The rows are grouped in 2 ways, from coarse to fine. Each group lies inside one group of the grouping before and may be the whole of it. The rows also spread widely along 2 directions, which tell nothing about the answers.
In the rows, zero is written as 128.
Known rows, each followed by its group in each grouping:
[109  95 106  95 164 100  96 166 148 140 119 175 123 129 171 119 125]	K182 favu
[127 104 188  98 173 114 141 143 151 127 153 122 129  90 150 135 102]	K269 Gos
[111 109 135 131 162 124 113 179 153 122 143 166  95 122 181 129  91]	K269 gez
[ 96  87 109  93 169 131 157 173 144 126 118 158  92 123 193 113  93]	K839 rifut
[104 112 121 121 141 134 123 186 186 136 115 192 115 166 194 106 107]	K711 sef
[131 124 128 126 166 133  95 182 140 129 164 162 111 130 177 135  91]	K269 Guve
[ 90 108  99 118 142 134 144 168 148 136 140 147 104 129 163 129 108]	K377 telo
[ 81  90 125 107 165 122 153 154 135 118 108 154  94 119 179 118 109]	K839 vibi
[ 98  70 108  82 171  87 115 186 137 120 125 175 138 128 170 122 125]	K182 beza
[138 134 121 147 150 120 130 156 178 139 130 166 119 139 184  88 104]	K711 tezel
[ 86 115  95 128 131 178 128 195 160 129 127 188  85 155 194 119 109]	K377 Vare
[ 92 103 125 130 146 124 153 154 151 122 145 146 105 121 164 126 101]	K377 fip
[106 111 116 109 165 133 161 175 148 131 114 141 112 107 171 101 114]	K839 Ruk
[133 132 129 130 163 121  96 160 155 143 136 163 104 137 178 142  95]	K269 nin
[111  98 137 125 149 131 144 152 158 108 146 148 113 118 170 137 114]	K377 Zap
[ 65  67 131  86 168 134 167 174 148 126 111 148 110 123 168 125 127]	K839 bif
[115 100 114  95 163 124 163 164 146 126 118 148 107 117 183 102  94]	K839 rifut
[100  87 117  85 171 119 168 168 147 124 123 150 107 112 181 107  91]	K839 rifut
[119 121 134 120 171 128  99 163 148 143 142 161 111 137 178 160  92]	K269 nin
[129 143 107 145 158 140  78 175 155 153 125 191  88 150 193 145 100]	K269 nin
[107 114 128 124 173 129  99 169 155 146 131 174  96 138 184 148 101]	K269 nin
[ 74  81 152  97 167 119 144 179 179 125 125 170 123 143 193 122 106]	K711 sef

New rows, each followed by its group in each grouping:
[ 96  82 112  87 164 124 155 171 147 121 113 152  98 120 192 107  97]	K839 rifut
[ 76 105  99 126 135 174 127 193 161 125 126 199  85 157 192 122 120]	K377 Vare
[ 60  66 135  78 194 123 174 169 151 118 125 130 113 102 174 112 124]	K839 Ruk
[123 110 118 121 153 143 151 159 151 134 114 145 102 137 165 121 110]	K839 bif
[123 115 142 125 156 143 105 169 147 130 129 165  96 126 173 144 116]	K269 Gos
[122 121 118 139 153 116 131 162 180 136 131 169 114 139 185  91 113]	K711 tezel
[118  99 113 101 158  94  89 166 152 147 112 172 121 128 170 123 123]	K182 favu
[122 129 145 118 167 119 106 157 149 137 142 156 113 123 171 148  91]	K269 nin
[ 87 107 113 122 138 157 142 175 157 122 139 170  97 124 178 116 101]	K377 Vare
[ 92  72 120  76 183 117 169 168 145 119 118 149 109 112 179 113  98]	K839 rifut
[134 104 102 104 150  85 112 167 131 128 126 168 130 117 159 120 117]	K182 beza
[ 80 123  62 132 123 162 105 203 151 135 118 185  77 162 186 124 118]	K377 telo
[128 126 110 140 132 139 137 152 162 124 138 157 110 131 175 127 110]	K377 Zap
[117 116  90 129 138 169 134 187 148 140  97 182  81 158 192 113 121]	K839 bif
[128 121 128 142 134 133 139 140 164 121 146 146 111 127 169 134 109]	K377 Zap
[120 112 108 103 159 133 158 166 148 126 117 158 101 119 186  98  91]	K839 rifut
[ 75 110  78 123 139 151 127 181 148 130 130 161  94 147 176 133 116]	K377 telo
[ 85 108 110 122 132 166 130 190 162 127 132 180  94 145 184 124 112]	K377 Vare
[ 97 100 121 108 175 131 166 167 155 131 115 139 118 101 172 103 114]	K839 Ruk
[103 103  99 116 164 145 149 183 156 136 106 158  96 125 183 102 119]	K839 Ruk
[151 144 113 138 151 139 155 153 156 142 112 135 112 102 173  96  99]	K839 Ruk
[ 82 111  81 142 134 154 126 187 154 130 128 190  74 157 192 126 121]	K377 fip
[103  92 115  95 173 129 165 164 152 127 121 149 105 115 185 107  92]	K839 rifut
[ 76  87 114 105 168 132 135 166 136 113 105 171  84 127 196 116 116]	K839 vibi
[ 72  99  97 111 141 151 144 175 149 129 135 160 103 138 169 132 115]	K377 telo
[110 126  98 151 130 146 130 169 153 129 131 166  86 139 174 125 107]	K377 fip
[ 91  88 132 132 165 111 137 173 169 128 130 172 111 144 193  94 113]	K711 tezel
[ 32  30 125  56 199 108 185 183 144 111 127 145 111 114 194 121 112]	K839 rifut
[ 83  89 140 103 164 118 135 183 177 126 123 176 119 147 194 113 110]	K711 sef
[125 127  87 151 126 152 121 164 163 120 127 185  94 146 192 127 118]	K377 Zap
[104  88  71 105 152 116  72 191 144 142 100 206 104 162 188 117 138]	K182 favu
[171 152 122 160 142 127 120 153 180 143 126 166 115 136 188  83 101]	K711 tezel
[ 45  53 165  75 176 108 151 185 181 119 132 172 121 134 192 117 112]	K711 sef
[ 38  44 132  71 183 132 179 183 141 109 110 165 114 133 177 136 135]	K839 bif
[ 91 122  91 119 132 148 136 171 141 136 138 157 105 140 171 130 109]	K377 telo
[ 82 114  65 132 129 169 114 205 145 141 119 194  84 163 187 123 123]	K377 telo
[107 110 123 104 174 130 165 161 149 141 120 133 120  99 164  96 108]	K839 Ruk
[ 44  53 156  73 200 106 121 180 144 129 147 161 112 126 183 162 113]	K269 nin
[140 148 120 136 153 133  83 158 152 152 135 164 101 138 176 140  96]	K269 nin
[104 134  93 132 124 148 129 168 152 141 131 153  99 140 167 118 102]	K377 telo
[ 93  83  96  96 166 139 149 183 149 132 101 167  89 127 196 101 100]	K839 rifut
[106 122  94 125 132 144 128 168 148 137 132 154  96 134 163 126 106]	K377 telo
[106  91  92 100 151  93 100 194 130 128 114 191 119 136 168 117 126]	K182 beza
[ 79  77 127  95 170 137 159 167 149 123 117 150 108 123 166 125 119]	K839 bif
[102 111 112 110 166 136 159 180 150 134 111 145 106 108 172 105 116]	K839 Ruk
[100  91 169  91 170 110 182 132 150 127 137 103 134  92 139 127 101]	K839 bif
[154 125 113 116 150  90  88 142 155 142 123 163 133 120 155 110 110]	K182 favu
[134 135 134 123 164 129  95 157 153 141 135 162 110 129 176 141  86]	K269 nin
